The groups are shells around one centre, one inside the other: the same stretched ball of 3 dimensions in 8 sizes.
Known rows, each followed by its group:
[-1.12  0.34  0.82  1.46 -2.72  1.41  2.04  0.06  0.24 -1.48  1.25  2.72
 -0.73 -0.36]  K_530
[-4.14 -0.73 -0.51  0.50 -6.50 -0.34  3.90  2.24  1.99 -0.24  1.76  4.34
 -1.23 -0.22]  K_784
[ 3.55  0.15 -2.68 -2.83  3.08  1.07 -5.30 -3.20 -2.37  2.19 -1.76 -5.53
  3.41 -0.14]  K_79
[-6.00 -1.48  1.03 -1.32 -5.12 -0.05  3.47  1.65  3.23  0.20  1.72  4.39
 -1.39 -1.02]  K_553
[-4.19 -1.78 -1.49 -3.59 -3.47 -0.83  0.27  0.72  2.22  2.45  0.30  0.55
  0.67 -0.73]  K_11
[-5.28 -1.95 -0.49 -3.55 -3.69 -0.62  1.05  0.90  2.87  2.05  0.68  1.61
  0.08 -1.00]  K_553
[ 2.59  0.33 -2.31 -1.23  0.81  0.93 -3.07 -1.97 -1.88  1.20 -0.92 -3.22
  2.33  0.05]  K_553
[ 2.28  0.91 -1.66  1.31 -1.41  1.13 -0.53 -0.83 -1.81 -0.48  0.10 -0.56
  1.01  0.34]  K_79
[-2.61  0.03  0.91  1.67 -4.48  0.96  3.45  1.07  1.09 -1.54  1.77  4.18
 -1.37 -0.37]  K_541
[-3.57 -1.07  0.86 -1.99 -1.94  0.69  0.85 -0.16  1.84  0.53  0.77  1.66
 -0.17 -1.05]  K_113
[ 0.92  0.45 -1.52  0.70 -2.14  0.77  0.01 -0.35 -0.98 -0.14  0.29  0.07
  0.74  0.17]  K_784
[ 2.53  0.46 -1.53 -0.86  1.20  1.35 -2.80 -2.18 -1.84  0.66 -0.74 -2.75
  2.01 -0.10]  K_491
[-5.68 -1.25  0.22 -0.47 -6.47 -0.41  4.16  2.32  2.97  0.05  1.91  4.83
 -1.50 -0.63]  K_113
[-2.21  0.18  1.37  1.73 -3.66  1.34  3.12  0.61  0.88 -1.79  1.70  3.96
 -1.35 -0.47]  K_784
[ 2.19  0.69 -1.55  0.42 -0.47  1.20 -1.33 -1.31 -1.72 -0.03 -0.20 -1.30
  1.35  0.14]  K_113
[-0.60 -0.37  0.46 -1.87  0.82  1.45 -1.47 -1.78  0.10  0.52 -0.09 -0.84
  0.95 -0.88]  K_530
[-5.09 -0.97  0.73 -0.04 -5.70  0.06  3.97  1.89  2.62 -0.42  1.90  4.76
 -1.55 -0.67]  K_541
[ 3.09  0.59 -2.29 -0.64  0.80  1.09 -2.93 -2.01 -2.20  0.84 -0.86 -3.10
  2.24  0.17]  K_11
[-4.20 -1.72 -1.53 -3.33 -3.80 -0.85  0.54  0.88  2.20  2.33  0.39  0.80
  0.56 -0.67]  K_11
[-0.06  0.57  0.10  1.61 -2.45  1.35  1.41 -0.15 -0.41 -1.29  0.96  1.87
 -0.28 -0.12]  K_491
[-0.68  0.42  0.50  1.51 -2.62  1.36  1.76 -0.03 -0.04 -1.38  1.12  2.35
 -0.53 -0.26]  K_491
[ 2.52  0.12 -1.81 -2.17  2.22  1.21 -3.99 -2.69 -1.78  1.51 -1.21 -3.99
  2.62 -0.27]  K_530
[ 0.53  0.33 -1.86  0.64 -2.90  0.44  0.35  0.06 -0.77  0.06  0.38  0.34
  0.67  0.25]  K_79
[-2.34  0.13  0.71  1.86 -4.59  0.93  3.45  1.11  0.91 -1.60  1.76  4.12
 -1.33 -0.27]  K_541

New rows. What belongs after each?
[-4.78 -1.45  0.02 -2.09 -4.06 -0.19  1.92  1.04  2.53  0.99  1.05  2.56
 -0.44 -0.86]  K_530
[-4.95 -1.36  0.25 -1.62 -4.48 -0.14  2.46  1.26  2.61  0.65  1.29  3.16
 -0.74 -0.84]  K_530
[ 2.95 -0.28 -1.88 -4.25  4.69  1.35 -6.28 -3.97 -1.91  2.67 -2.07 -6.27
  3.67 -0.63]  K_11
[ 3.21  0.09 -0.71 -3.34  5.29  2.08 -5.83 -4.32 -2.07  1.66 -1.78 -5.56
  3.20 -0.77]  K_11
[-6.26 -1.12  1.32  0.30 -6.75 -0.01  5.17  2.49  3.30 -0.81  2.39  6.13
 -2.23 -0.79]  K_11
[-3.53 -1.54 -1.25 -3.32 -2.75 -0.47 -0.09  0.30  1.82  2.17  0.21  0.23
  0.77 -0.74]  K_113
[ 3.93  0.59 -0.70 -2.02  4.77  2.30 -5.22 -4.11 -2.56  0.90 -1.53 -4.98
  2.91 -0.53]  K_784
[ 1.76  0.45  0.24 -0.74  2.07  2.08 -2.35 -2.59 -1.35 -0.12 -0.40 -1.86
  1.38 -0.57]  K_530
[ 1.29 -0.11  0.42 -2.68  3.69  2.08 -3.80 -3.37 -0.96  0.88 -0.94 -3.22
  2.02 -1.00]  K_79
[ 2.21  0.99 -0.13  1.19  0.26  1.99 -0.85 -1.69 -1.72 -1.07  0.13 -0.50
  0.78 -0.09]  K_530
[ 1.80  1.21 -0.69  2.70 -2.30  1.51  1.00 -0.37 -1.58 -1.63  0.77  1.20
  0.08  0.34]  K_79
[-5.09 -1.56  0.06 -2.26 -4.20 -0.28  2.01  1.13  2.71  1.09  1.10  2.66
 -0.48 -0.91]  K_541
[-3.14 -0.76  0.90 -1.11 -2.32  0.83  1.31  0.01  1.55  0.02  0.95  2.11
 -0.39 -0.89]  K_530
[ 1.65  0.79  0.15  0.82  0.29  1.97 -0.79 -1.68 -1.36 -0.96  0.17 -0.34
  0.69 -0.25]  K_491
[ 0.68  0.71  0.08  1.48 -1.54  1.59  0.67 -0.68 -0.83 -1.25  0.71  1.12
  0.05 -0.13]  K_491
[ 1.24 -0.41 -0.35 -3.64  3.77  1.64 -4.52 -3.40 -0.90  1.75 -1.28 -4.10
  2.53 -0.96]  K_553
[-1.27 -1.46 -1.12 -5.31  1.87  0.39 -3.86 -2.23  0.62  3.12 -1.15 -3.54
  2.44 -1.11]  K_79
[ 1.94  1.41  0.18  3.14 -1.68  2.03  1.14 -0.69 -1.65 -2.26  0.90  1.56
 -0.21  0.18]  K_79
[-3.04 -0.82  0.79 -1.48 -1.94  0.81  0.90 -0.19  1.51  0.25  0.79  1.67
 -0.18 -0.94]  K_530
[-2.63 -0.97 -1.45 -1.74 -3.56 -0.31  0.69  0.63  1.21  1.33  0.49  0.92
  0.45 -0.36]  K_541
[-0.59 -0.84 -0.55 -3.53  1.43  0.90 -2.85 -2.07  0.16  1.86 -0.71 -2.44
  1.83 -0.92]  K_530
[ 4.04  1.20 -0.88  0.53  2.16  2.18 -2.89 -2.79 -2.77 -0.45 -0.67 -2.75
  1.87  0.01]  K_113
[-3.99 -1.83 -1.68 -3.90 -3.17 -0.87 -0.15  0.55  2.10  2.70  0.14  0.07
  0.90 -0.73]  K_79
[-1.34  0.17 -1.14  1.59 -5.16  0.22  2.68  1.34  0.28 -0.70  1.29  2.88
 -0.54  0.21]  K_79
[ 0.74 -0.20 -1.89 -1.75 -0.26  0.55 -2.08 -1.29 -0.78  1.38 -0.54 -2.06
  1.79 -0.19]  K_530
[-4.64 -1.17  0.29 -1.16 -4.54 -0.01  2.62  1.26  2.40  0.36  1.36  3.30
 -0.82 -0.76]  K_491
[-7.10 -2.03  0.48 -2.37 -5.88 -0.71  3.52  2.13  3.90  1.05  1.67  4.34
 -1.26 -1.08]  K_79
[ 2.43  0.84 -1.37  0.74 -0.34  1.36 -1.26 -1.39 -1.86 -0.29 -0.14 -1.21
  1.27  0.16]  K_113
[-3.13 -1.33 -1.31 -2.84 -2.87 -0.40  0.06  0.33  1.56  1.90  0.26  0.33
  0.72 -0.61]  K_541
[-3.48 -0.22  0.05  1.71 -6.39  0.18  4.38  2.12  1.57 -1.18  2.01  4.92
 -1.59 -0.14]  K_784
